Each cloud of rows lies close to a flat space through zero, with a little noise off it, and is much wider in some directions of that space than in others. After each cloud: how many dimensions does that space have?

[[-31  -3  44  -6  15 -13  11 -80   9 -23 -20  16 -27  28  23  -8  54  -5]
 [  6  17  10  10  31 -26  -2 -31  77  12  11  24 -21  -4  12  -7  25  12]
 [  4 -36  26 -16  15 -50 -15 -74   7 -18  19  41 -68  52  23 -27  47  22]
 [ 53 -38  -7 -14 -19   3 -20   6 -15  -4  36  24 -47  54  28 -36  24  59]
 [  0  -3   1 -21 -18  -6  -8   5 -15 -19  -5  -7   5 -14   4 -25   8 -13]
 [-26   7  28  -9  -9   4  19 -50  -2 -31 -25  -3  16 -16  22 -10  41 -32]
 [-17   4  10   3  12 -10  -3  -5 -26   7 -14 -29 -10   1 -30  20 -43 -26]
 [-18  46 -31  34  37  33   4  83  47  49   9 -50  53 -23 -35  52 -58 -32]
 [-72  48  45   1  35 -30  10 -59  35  -6 -55 -20   8 -42 -24  16   2 -58]
 [-14  29  12   0   2   7  12 -37  28 -12 -25  13  24 -56  29  -2  28 -35]
 [-13 -16  -6  14  -7  47  25   3 -52  -8   4 -24  40  13  13  38  -4 -45]
 [ 12  10  -1  31  23  19  11  -4  32  32   6  15 -10  22   0  28  -5  36]
 [ 27 -11 -13   4 -16  23   2  12 -25   2   9  -4   6  -6  11   4 -14   0]
 [ 36  17 -26   8 -39  48  17  46  -2   1  -4  -8  52 -54  17  -6  -9   7]
 [ 60 -10 -45  -2 -21  26 -26  60  -8  21  32  35  -3 -12  26 -15 -10  50]
 [-26 -18  16 -11  -1   1   5 -16 -43 -19  -5 -21   0  32  -3   7   7 -29]
 [ 25 -43  26 -29 -36   9   1 -55 -46 -46   9  21 -34  49  54 -46  69  21]
 [ 24 -47   2  -8  -6 -16  -1 -46 -18 -26  36  20 -23  29  39 -13  36 -18]
 [-46 -10  47 -32  -1 -27 -12 -74 -50 -33 -43  24 -43  24   8 -20  39   0]
 [-10 -28  25 -10  41 -76 -19 -89  40  -9  25  57 -76  45  18 -16  50  11]
 [ 26 -23  -2 -13  -5  -1 -13  -3   4  -8  30  13 -22  30  28 -24  31  15]]
  9

[[ -7  -2  14   8  -6  -9 -17 -16  32 -17  32  -5  -5   3  22   4   8   8]
 [-13 -30 -14 -20 -50   4   8   3  13 -17  18   8  33  18   7  13  19 -12]
 [  2   3 -17   7  10 -35 -52  -1   5  10  24   4  34  16  -7  22  20   4]
 [-21 -23   1 -57  -5  43   2 -18  61  29  45  -6 -25 -11  54 -28  -4  33]
 [-21 -19 -46 -45 -28  22  14  45 -38  -3 -19  -1  67  12 -12  -6  34 -31]
 [ -2   2  17  56 -12 -78   2   0   0 -11  40  46  -1  34  -9  55 -24 -20]
 [-10 -30 -16  -6 -14 -24 -24 -25  -5 -18  23  22  39  46 -22  15   0  -3]
 [-15 -16  21 -15  20 -33  22 -30  12  -5  27  15   1  44  -3  -5 -32   6]
 [-17 -16 -14  18   4  10  -2 -22 -43 -36  -1  26  -3  26 -19   3   1 -15]
 [-35 -55 -25 -63 -43  70  15 -17  22 -42  29 -14  12 -10  56 -25 -20   3]
 [ 20  14  12  44  -4 -65 -28 -12   8  -5  -9   2   3  37 -66  47  39 -18]
 [ -8   0 -16  -2   9  28 -13  -9 -35   7 -11  14  19   2   8 -23  15  14]
 [-14  -9 -36 -35  42  23   9   4 -42  25 -20   5   1  12 -24 -16 -19  -8]
 [  6   6 -18 -18  10 -13 -45   4  17  22  -3 -19  28   9 -24   6  42   6]
 [ 10  11  19   9  -2   2  13  11  14   7   7   0 -13 -26  36  -9 -24  14]
 [ 34   5   3  15   5 -31 -32  -9  35  29  19  -2  -9 -15   0  26 -39  26]
 [  4 -26 -22 -32  -6  14  -1  -5   5  20   6   3   4  -1  -2   3 -40   9]
 [  6  -4  14   5 -16 -38  -5 -13   9  -8   1   2  34  37 -25   7  30  -3]
 [ -3 -18 -27 -26 -17  14  19  25 -43 -10 -34  -5  47   6 -19  -7  -2 -19]
 [ 23   0 -12   2  15   0   0   9 -32   3 -30  -5   7 -18 -12  -2 -55   4]
 [-12   9 -13 -15  19 -25 -20  21   0  10  -3 -16  22  19 -30  11  42 -20]]
  10

[[-59   9  -3  18  82   6  25  29 -63 -20  -4  -6 -36  16 -18 -25  -6 -18]
 [ 17 -14  11 -36 -89 -20 -14 -17  45  25  14 -19  29 -65 -47  13  20  19]
 [-41  35   2  26  26 -18  30  38 -34  -6 -39  36 -24  32 -27  14 -12 -13]
 [ 18   2  19 -33  -6  11 -12  38 -11  11  29 -22  58 -89  17 -33  -8  60]
 [ 16 -20   5 -13   2  22   4   6  -3  -1  12  -8  18 -23  41 -20 -20  46]
 [ 40 -11  11  12 -27 -18 -20 -27  37   7 -14  -4  15  -9  25  18   0  20]
 [-28 -11  -8  18  49   6   7 -10 -24 -21   1 -19 -52  31  -3 -10  19 -38]
 [ 33  -9  12   2 -23   1  -2   5  25   1 -12   1   4  -3  42  12  -4  30]
 [-36 -23  -1  -9  -8  14  42  10 -12 -15  -9   2 -53  21 -18   1  -6   5]
 [ 16  -7  24 -18 -48  -6  11  28  18   8 -13  -1  13 -49  10   7 -11  63]
 [ 18  28 -10  14  66  -5 -42  -2 -34  13  21  -1  75 -23  12 -27 -16  -4]
 [ -8  23 -13  24  21  -6   4  -1 -10  -3 -23  33  -1  47  -4  13 -15 -24]
 [ 24  19 -14 -23 -18  21 -19  12   7  12  33   6  42   0  14  -8   7 -20]
 [ 27  64   1  -9  24  21  -2  92 -36  14   6  40  87 -20  58 -20 -40  37]
 [-31  -3  -8  27  19 -32  -4 -44  -1  -6 -18  -1 -36  34 -57  20  17 -51]
 [-25   0   3   0   6   2  24  22 -19  -3  -8   7 -16   0 -14  -5  -9  12]
 [ 17 -19 -29  22   7  -3 -33 -92  29   5   7   7   6  62 -11  17  -1 -56]
 [-23 -31   1  -1 -39  -4  29 -21  21  -8 -22  -2 -60  26 -31  24   9  -4]
 [ 12  19   9   4 -14   0  10  33   9  -5 -19  15  -9  11  26  16   3   4]
 [ 32  21  15  -1  -9 -20 -33  12  11  15   5  -8  51 -47   9  -1   7  16]
 [ 14   0  -2  -3 -34   6  10   0  20   8 -16  29  19  14  13  15 -26  24]]
  7

[[ 14  15  21  -9 -10 -32  -1 -16   6  12 -38  27   2  13 -13  -5 -10  42]
 [-54  22  -4 -17  10 -46  33  57  32  -9  46 -28  21 -16  35  -2  20 -17]
 [  8 -10 -13  21   1  22 -13 -20 -11  -9  -3   4  -1   9  -3  -8  -2 -10]
 [-25 -18 -11 -39  18  31  14  63   8  -1  82 -73 -17 -64  29  39  21 -79]
 [ 10  10   2  17  -8 -16  -2 -22  -3   1 -36  30  10  24  -8 -17  -6  30]
 [-31  20  -3   5   0 -45  20  24  21  -9  10   4  24  13  15 -18   6  15]
 [ 19   8  21 -10 -11 -17  -7 -15  -1  13 -31  17  -4   4 -15   7 -10  27]
 [-45 -14 -28 -17  26  28  18  68  13 -12  91 -69  -1 -43  46  18  28 -80]
 [ 16 -13 -16  39  -2  36 -19 -44 -23 -11 -22  23   1  24 -15 -20  -7   7]
 [ 11  21  21   4 -14 -47   0 -18  10   9 -45  40  15  30 -11 -19 -15  55]
 [ 15   4  22 -19  -9 -13  -3  -9   5  19 -21  14  -2  -4 -14  13 -11  26]
 [  4  15  -4  31  -8 -29  -3 -33  -2 -11 -38  40  22  44  -8 -32 -10  46]
 [ 22 -24 -13  15   2  53 -18 -20 -20  -4   2  -5 -15   1 -14   5  -5 -21]
 [ 13  -2   7   1  -2  -1  -7 -17  -4   5 -17  10  -8   7 -12   0  -6  14]
 [ 18  18  45 -53 -14 -55   2   8  13  33 -27   7  -8 -14 -14  30 -10  45]
 [-56   9 -19 -15  19 -13  31  69  29 -16  72 -50  16 -23  43   2  28 -47]
 [  0   6   2   0  -2 -16   3  -3   2   2 -10   8   6   8  -3  -6  -1  10]
 [ 21 -10 -17  40  -3  38 -19 -48 -25 -14 -33  26  -7  30 -18 -24 -13   9]
 [ 45  -5 -11  61 -12  35 -29 -86 -37 -10 -72  64   2  55 -34 -37 -22  41]
 [  0  17  19 -18  -8 -38   5   5   9  13 -19  13   5   1  -6   5  -4  31]
 [ 22 -23 -17  26   4  54 -18 -32 -27 -11  -3   4 -11   4  -9  -5  -5 -22]]
  3

[[  0   7  46  21 -17  30  24  -3  -4 -38  50  13 -55 -15  42  10 -31 -12]
 [  4  16  35  20  11 -17  35  -9  29  25  -4  22 -33  42 -29   6 -16 -65]
 [ -5  50 -21   0  31   7  13   4   2 -22  -5  22  10  44 -40  44  10 -16]
 [  6 -14  43   4  -9 -13  38 -31  -3   9  -8  -6 -14 -28  33  11 -14  -3]
 [ -2 -15  43  23   4 -16  54 -27  10 -16  61  24  -5   6  40  21 -10  18]
 [-18   3  19  23   7  16   9  20  34 -10  -5  21 -12  31   0  18  22   8]
 [ 22 -37  47  11  -9  13 -19   1 -13 -34  33 -13 -15 -31  34  -9 -35 -16]
 [ -7 -21  -8 -21  34 -37 -27 -12  30  34  10 -52  33 -23 -11 -11  -4   6]
 [ -3 -25 -33  -6 -13   0 -24 -32  -9  13  22  13  19   9 -19 -53   8   8]
 [-12 -23  -7   3 -43  18  -4   0 -38  21 -10 -48   0  23  23 -21  56  59]
 [ 46  21  23 -24 -41  10 -13  19 -37 -10  -5  -6  15  58  21  17  -9  30]
 [  3  16 -20   8   0 -15 -20  57 -14  30 -38 -32 -16 -30 -36 -18  32 -34]
 [ 31 -11  35 -28 -20 -24  -2 -19   2   5  19  10   4 -34  16 -39 -33 -23]
 [-23  65  29  -6   1  24  37  34 -48 -18 -19  21  -2  96  43  60   5  18]
 [ -9 -11  -3  33   3  -9  10  -2 -58  -5  -9   2 -32 -42  -1 -23  13 -28]
 [  2   7 -26  11  10  20   4 -17 -18 -26  31  41  38  33 -18  21  -8  -9]
 [  0 -17 -18 -15  39 -26 -25  24  19 -24 -13 -19   4  37 -40 -12  -3 -11]
 [-23  34  -5  35  13  36 -23   2 -19 -18  14  41 -19 -38 -10  -1  23 -19]
 [ -8  17  46   5  19 -10  17  -1   1  -4 -18  20  -9  32   4  11   9 -17]
 [ 38 -26 -35 -29 -11 -25 -36  13  27   8 -24 -17  20   0  -2   3 -38  46]
 [-12   6  34  37   8  17  -5 -10   5   7   7  48   6  35  -9  -2  28 -18]]
  15

[[ 18  -5 -20 -23   2   9 -33   4  12  35  -3   0  35  -5   4  13  -3  26]
 [ 58   4  28  51 -35 -17   4  18 -12  72  36 -50 -11  25   7 -18   1   5]
 [ 36  -4 -28 -14  -1 -28 -43  38  29  -5  -6   8   8  18  -1 -11  -2   7]
 [ 28 -22 -21   7  -3 -16   5  16  33  64 -24 -23   6  17  13  17  34  21]
 [ 11  16  16  19 -13   2  14  -2  -2  19   4 -21   5  12 -16  -3   3   9]
 [  7 -19 -28   7  10  -3 -23  16  17  40 -21 -13  38  -5   0  12  -8  28]
 [  7 -51 -23   8  11   4   0  15   1  55 -10  -5   6  17  -7 -27  -7  29]
 [ 10  37  32  22 -23   8  16 -24 -30 -15  44 -28  10  -7  21   9 -19  -9]
 [ 19 -13   0 -22   3  -2  -8  12  23   8  16  20  -1  22  -1 -19  -7  10]
 [ 10 -27 -11 -14  -8 -11  17  30  32 -18 -26   2  -6  40   0  -6  19   4]
 [ 20   9  32  68 -30   8  30  15 -36 -30  28 -35   8  16   0   9 -44 -23]
 [-26 -15   1  -6   3 -18 -10  29  -8 -47 -19   2 -14  16 -33 -53  -8  -2]
 [ 24  -4 -13 -14   8  -2  44 -21  29  10  16  43 -35  35   3 -13  23   0]
 [-37 -16   0 -36  22   9  -1 -16  11  19 -12  14  -1 -20   7   4  13  11]
 [-12  82   3 -31  17 -20 -17 -42  28 -48  17  27   4 -38  18  35  17 -16]
 [  6  24   7 -21  10  -2 -22   3  49  31  -8  -1  35 -14   7  48   7  15]
 [  6  11  24   1 -14  -5 -30  14 -17 -12  24 -15   4  -3  -1 -21 -22  -5]
 [ -6 -33 -57 -80  21 -11   5 -20  41  23 -25  33  -9  14  24 -22  57  35]
 [ 14 -23 -26 -32  13  -5 -16   5  26  46  -9  20  -6  15 -10 -23  20  24]
 [ -9 -38 -18 -15 -13  -4  -4  18 -27  -7 -23 -16 -12  19 -12 -50  18  10]
 [ -8 -51 -18  -8   6 -10 -26  47  13  20 -44 -12  15   9 -16 -16   3  18]]
  11

[[ -72  -34   57   18    6  -46   27  -54  -11  -43  -82    5 -104   16
    76   -7    5   31]
 [  31  -14  -17   18    4   -5  -20   26  -31   10   37    2   41   12
   -34  -12   17  -35]
 [  47   13  -52  -28    2   38    9   25   -3   37   33  -14   35   -9
   -51   48  -37    0]
 [ -66  -43   42   -2   17  -24   34  -47   -4  -23  -74  -13  -95   16
    62   25   -9   42]
 [  42   52  -54   18  -58   -8   73    6  -25   29  -36   -3   23  -27
   -32   24 -105  -21]
 [ -21  -13   33   -5   17   -3  -35  -10   18  -28   13   13  -22    9
    26  -24   53   11]
 [  22    6  -11   -9    6   13  -29   16    8    3   40   11   28   -3
   -21  -10   22  -10]
 [  40    4  -40  -22    6   32   -4   23   -3   25   38   -9   28   -3
   -42   35  -18   -5]
 [ -43  -14   13   18   -5  -23   43  -19   -8    7  -57  -19  -27    4
    30   16  -28   12]
 [  -7   39   -8    3  -27   -2   27   -9   22    4  -26   -4    8  -20
     6   -1  -38    6]
 [  36    9  -23  -12    2   20   -9   18   -5    6   31    6   20   -3
   -28    7   -3  -12]
 [ -42  -38   28    0   27   -9   -4  -14   -4   -6  -20  -13  -31   20
    27    5   27   18]
 [  22   17    5   -3   -2    7  -51   15   15  -21   52   27   30   -5
   -11  -47   47  -23]
 [  13   19  -13  -12  -12   11   10   -2    8    4   -1    1   -4  -12
    -4   10  -20    6]
 [  16  -38   -7  -25   40   26  -19   15  -13   18   41  -12    5   18
   -27   32   25    5]
 [ -22   -9   36   -6   13   -8  -23  -18   15  -34   -4   17  -36    5
    32  -22   36   14]
 [  25   11  -18  -15   -3   14    5    7   -4    4   13    3    3   -9
   -18   19  -19   -3]
 [ -19  -55   20    5   37   -8  -14   -4  -28   -5   -2   -9  -24   31
     9   10   32    0]
 [  37  -16  -23  -28   34   40  -36   32    2   29   71  -11   46   11
   -47   20   28   -4]
 [ -19  -16   17    5    8  -14   -5   -8   -4  -15  -10    5  -23    6
    19  -11   17    3]
 [  83   31  -70  -19   -7   45   -8   52   -7   48   71  -13   93  -14
   -83   27  -28  -34]]
  5

[[ -3   7  48  39 -27   9  12 -10  25  -4 -24  40  15  23 -27  16  -5 -27]
 [  8 -14 -17  46  13  29  21  22  -3 -23  -9  24  -4  18  11  18   3  -7]
 [  8  20  16 -43 -25 -19  -8 -26  16  -5   5 -22  21  35   2 -11  25  -7]
 [-15  23 -18  -3  36  -7  16  35  -3   0   0 -17 -24 -37   2   7   5  19]
 [-13   3  36  49  -9   9  30  20  36 -19 -20  30   1  35 -14  14  13 -24]
 [-13  49  18 -39   4 -16  19   6  26 -14   1 -32   3  14   0   2  23 -10]
 [-31 -64  25  56   0  40   2  10   0   1   6  40 -21  -8 -15  -4 -65 -39]
 [-20  21  33  27   4  24  27   9  14 -18 -14  19   2   0 -23  18 -21 -35]
 [  0  12  -9  -5  10  -6   0  12  -6 -17   6 -20  -2  10   2 -18  11   3]
 [  5 -43  -3 -32 -23  -3 -23 -28   5  11  27 -12   3  30  21 -18  -2  -5]
 [ 12   1  33  81 -22  32  14  -1   4 -38 -32  58  24  46 -30  10  -6 -38]
 [  4 -19   6   9 -12  16  -5 -12  -3 -19   8   8   9  33  -1 -14 -14 -24]
 [ -1 -47  30 -27 -44  -5 -32 -43  15   8  24  -3  16  49   1 -34 -14 -26]
 [ -6 -26  -8  -9  -2  -8 -19   1  -6  -4  22 -21  -9  14   6 -37  -5   0]
 [-24  59 -11 -31  42 -33  20  45   5   3  -2 -47 -26 -53  -5  -1  23  32]
 [ 28   2 -37 -12   6  -4  -6  -6 -17   4  -1  -5   6  -2  20   9  22  27]
 [ -7 -55  24  40 -27  20   2  -9  25  10  -5  42  -1  29   2  13 -16 -24]
 [ 19 -13 -24  -7  -3   0 -10 -11 -12   9   0   4   4  -2  15   7   9  16]
 [ -2   7   7  11   6  25  14  -2  -6 -10  -5  15   1  -5  -5  17 -21 -21]
 [ 21 -22   1   8 -30  -1  -7 -18  14 -18  -1   9  21  69  13 -10  30 -12]
 [ -3  39  -9   3  22 -10  12  30  -3 -28  -3 -23  -3   5  -6 -13  24   7]]
  7

[[-31  18  26   8 -17 -33 -29  24 -18   9  17  44 -25  10   6 -13 -13  -6]
 [ -5   1   2 -10  -5  -5 -21  17  -2  -1   8  11  -5   5   7   3  -1  -4]
 [ 41  29  18 -22 -21  15  79   1 -23 -11  12 -25  31 -25  15 -26 -35  56]
 [-12   0   3  18  -5 -16  -1 -11  -7   4  -1  11 -15   9  -5  -8   2  -9]
 [ -7   6   9  -1   1 -21 -20  15 -14  -1  15  15   1   6   7   4   1 -13]
 [ 10   1   0  12  -2 -16  42 -12 -23 -13   6  -8   8  -5   1 -12  -6   5]
 [-11  -5  -1 -12  15  10 -36  19  22   8  -3  11  -6  -6   0  18   6  -7]
 [-36 -10  -9  23  -3 -27 -20  15  -3   2   3  40 -40   7  -6  -4   5 -19]
 [  0  12  17 -16  -6   0 -24  11  -3   3  10   2   7   5   8   3  -5  -1]
 [ 36 -17 -28 -21  27  42  65  -2  20 -17 -13 -42  29 -36  -1  16  -4  38]
 [ -8  -1   5  18   6 -26  -1  -7 -15  -4   8   7   2   6   1   0   7 -20]
 [ -6 -13 -12  18  12  11   2 -23  16   6 -20  -9  -9   1 -17   7  14  -9]
 [  4  -2   0 -24  -9  -2 -74  15   0   0  13   1  13  41  14  18  19 -35]
 [ 33  19  11 -19 -17  15  59  -1 -15  -7   6 -20  22 -17   8 -20 -27  43]
 [-27  19  22  18 -14 -17  25   5  -7  16  -3  31 -33 -14  -8 -29 -26  20]
 [-10  -8  -7   5   9   6  -1   2  16   5 -10   5 -13  -8 -10   2   2   0]
 [  7 -11 -12  -7  -3   4 -22  -8   1  -4   0  -9   5  22   0   8  13 -14]
 [ -7  12  11  -4 -14  -9 -11  19 -10   4  10  20 -13   3   8 -10 -11   4]
 [-12   3   9  -5  14  15 -40   0  26  15  -9   0   0  -2  -3  14   8  -8]
 [-22  -3   1  22  10 -28   7   6  -7  -3   6  20 -14  -9  -2   1   2 -12]
 [ 25 -15 -19 -12  34  24  29 -13  17 -14  -9 -38  39 -28   3  24  11   8]]
  6

[[ 55  -1 -53  10  20 -45  10 -15 -22 -11 -34   6   9 -25  17 -17  36   3]
 [ 19 -26 -21  11  33 -42  21  17 -25  -1  16 -22  20   6 -42  64 -34   1]
 [-13  25  19 -33 -26  56  -3   9   6 -53  62 -12  14  12 -31 -48  27  41]
 [-11  -2  -9  19  18 -13  12  -8 -51 -13   1  82 -31 -15  45  67 -14   2]
 [ 31 -17  42  -2 -30   0   9  -8  40   0 -11 -28   9  17 -17  50   0 -11]
 [ 14  -9  36  -4 -28  14 -19   6  56 -12  17  -9  15   3 -17  21 -16  -1]
 [-22  39  10  17  -7  19  17   2  11 -57  22 -15  12  -8  12 -52   8   5]
 [ 21 -20 -56 -26 -33 -48 -34  46 -20  -4 -24 -45 -32 -35 -20 -94  41  26]
 [ 15  28 -16  -2 -20 -19  32  -9 -11 -54  27 -18   0 -17 -16 -39  53  26]
 [ 19 -24   4  44  34  12   8 -25 -32 -15   8   1  37   6   8  52  56  17]
 [ -4 -11 -19  -1  13   7 -35   8   4  14   5   3  10  -2   2   7  -2 -34]
 [-46  -8  49  38  23  10  11 -10  -1  34 -54  45  -4  14  21  33  -9  28]
 [ 14  17   3  14  11 -14   1  13   4 -21  42 -39   0  13  36 -26  71   0]
 [ 10   1 -13 -11  38  39 -38  -9 -31  56 -56  51   8  24  42 -53  43  21]
 [ 12  -1 -28 -13  38 -27  16 -14   2 -13 -19  -4  21   3  17 -26  35 -22]
 [ -8  14 -20  24  45 -36  17 -10 -58  34 -42 -13 -23 -13 -20  17 -19  54]
 [-57  -1   9 -33  -5  34 -30 -10  -8  -4   2 -15 -43 -26  18 -60 -12  39]
 [ 18   1  25 -22 -64  18  30  -4  50  -8   8 -15 -20   2   7  12  -3  37]
 [ 14  10 -14  -1  -4 -18 -16  -6  25 -11  20  -6  12 -19 -26 -13   4 -11]
 [ 29 -29   6  27  22 -38  24 -18  -6  19 -27  -7  11  -7  -3  23 -34  -2]
 [  1  -6 -32 -31  -3 -20 -46  41  -4 -21 -27   6   4  -8 -27 -39  12 -29]]
  16

[[ 17 -11   6  -1  53   5 -16  16  20  38  10 -10  11 -10 -12  19 -10 -15]
 [ 53  29  -5 -36  30  14   0   8 -22 -14  18  21  -1  33 -27   6 -12 -46]
 [ 51  -1  -9 -66  64 -13  40  41 -59 -43  -7  16 -36  81  -8 -11   2 -60]
 [-16 -13   3  -3  41   4   1  33  20  51 -42  16  -3   0   2   0  -7 -19]
 [  1   1  -1   2  -6   5   0   1  -7  -9   9  -7 -11  12  -6   1 -12   1]
 [-14  -9  -2  19 -17  -4  -5  -3   5   4  14 -12   7 -20  -1   8 -12  11]
 [ 23  12 -10 -28   1  -9  19   9 -34 -32   5  14  -6  25  -6  -8   3 -26]
 [-25   8  -6   5 -49  -7  12 -11  -6 -13 -21  18   6 -15  12 -16  14  13]
 [-38 -25 -13   0 -49 -27  42  14 -48 -60  -9 -17 -41  38  21 -21  -4  18]
 [ 34  36   9 -11  43  43 -32  -5  29  44  -5  32   8  12 -27  12 -16 -27]
 [  4  13 -13 -25 -49 -27  36 -15 -46 -66  -7  19  -1  14  17 -27  38  -1]
 [ 18  -8 -11 -13  -7 -23  16   7 -32 -36  31 -14   3   1  -3   3   0 -12]
 [-12   4  22  38  19  29 -51 -26  72  73  -3  -8  31 -55  -2  19   3  29]
 [ 27  27  -6 -25  -7   6   8  -7 -26 -33   5  19  -9  32  -9  -8   5 -20]
 [-38 -44 -14 -10  -4 -29  51  50 -47 -36 -27 -14 -54  54  16 -19 -18  -5]
 [-10  24  -9 -11 -61  -2  19 -25 -29 -55 -17  22 -16  23  15 -27  21  15]
 [ 12  22   4  19 -18   3 -35 -37  42  38  21  13  69 -85  -6  17  23   5]
 [-29 -13  -8 -18 -14 -13  38  25 -34 -30 -41  13 -41  48  17 -27   1  -3]
 [  7   2 -12 -28 -10 -15  34  14 -45 -48  -7  11 -22  40   4 -16   4 -17]
 [-44  20  10  44 -67  18 -28 -51  46  21 -19   7  23 -52  19  -9  20  57]
 [ 17   7   2 -24   7  -3  12  -7 -19 -31  -6   4 -15  30   7 -14  23  -1]]
  6

[[ -2   3  37 -28  -2  54 -16  -2  35  34  10  -9  12 -26  13  -6  36  24]
 [ 75   3  23  -1  15  22   6  16  10  -5   9 -14  27  22  15  18 -21 -26]
 [-15  19   5 -10 -24 -26  -2  -3  14  -4 -12   7   2 -29  24   9 -10   7]
 [-16  11 -24  10  -2  17  21  -3  64 -34  18  -5 -57   7 -27 -12  19  41]
 [ -8  25 -18  24 -15  -5  12 -48  -7 -24  19 -19 -23   0 -24 -13  -7  17]
 [  3  -2 -22 -29  47   6  18  16 -17  26  -7 -53  56  29  41  -8 -29  -7]
 [-24 -36 -15  28   5 -28  37   6   2   4  13  22 -12 -11 -21  19  17   2]
 [ 60  14  17   5  52  50  19 -19 -14  33  25  -9  -7  29   6  13 -16 -15]
 [ 10  19   2  25  19   3  -4 -18 -17  11   0  23 -50  19 -11  24 -13   6]
 [-25  -4  52 -15 -11   2 -16   9  24 -18   4  -2  -6  20   1  -2  -6   3]
 [ 25   2  14 -26  14  42 -11 -18  -4  15  -2  25 -63  11  24 -10   4 -21]
 [ 19  41  11  -2 -18  28  25 -42 -16 -11  -2  -1  15 -26   8  26 -15  10]
 [ -9   8 -41  17 -26  10   0  -5  34  17  26 -12  -1  -5 -43   7  -8  11]
 [ -6  14   0 -12  14  -6   9 -14 -11 -23  25  27  41 -28  12 -10  14   2]
 [ 22   2 -26 -25  32   9 -12 -18 -10  24  40 -17 -18   0  34  -9  14 -21]
 [-11  14  17 -12  10  -5  34  27 -25   7 -27  28 -37 -34 -12  -2  -9 -19]
 [ 13   7   0  24 -36  29  14 -60  36  -4  38   2  -1  18 -28   1 -32   0]
 [  0  42 -28   9  16 -32   2   5 -37  29 -25 -40 -27   7  -1  -2 -49 -10]
 [ 23 -21  24  23  -9  20 -10 -47  11  26 -15  39  13  -5  23 -16  13  15]
 [-24  20 -19  -6 -34  18  15 -14  17   2 -13 -24 -48  -7 -20  -2 -17   9]
 [ -1   3 -36 -10 -30   8 -12   0 -21  -9 -44  15  50   4  19  21 -22  -1]]
  15
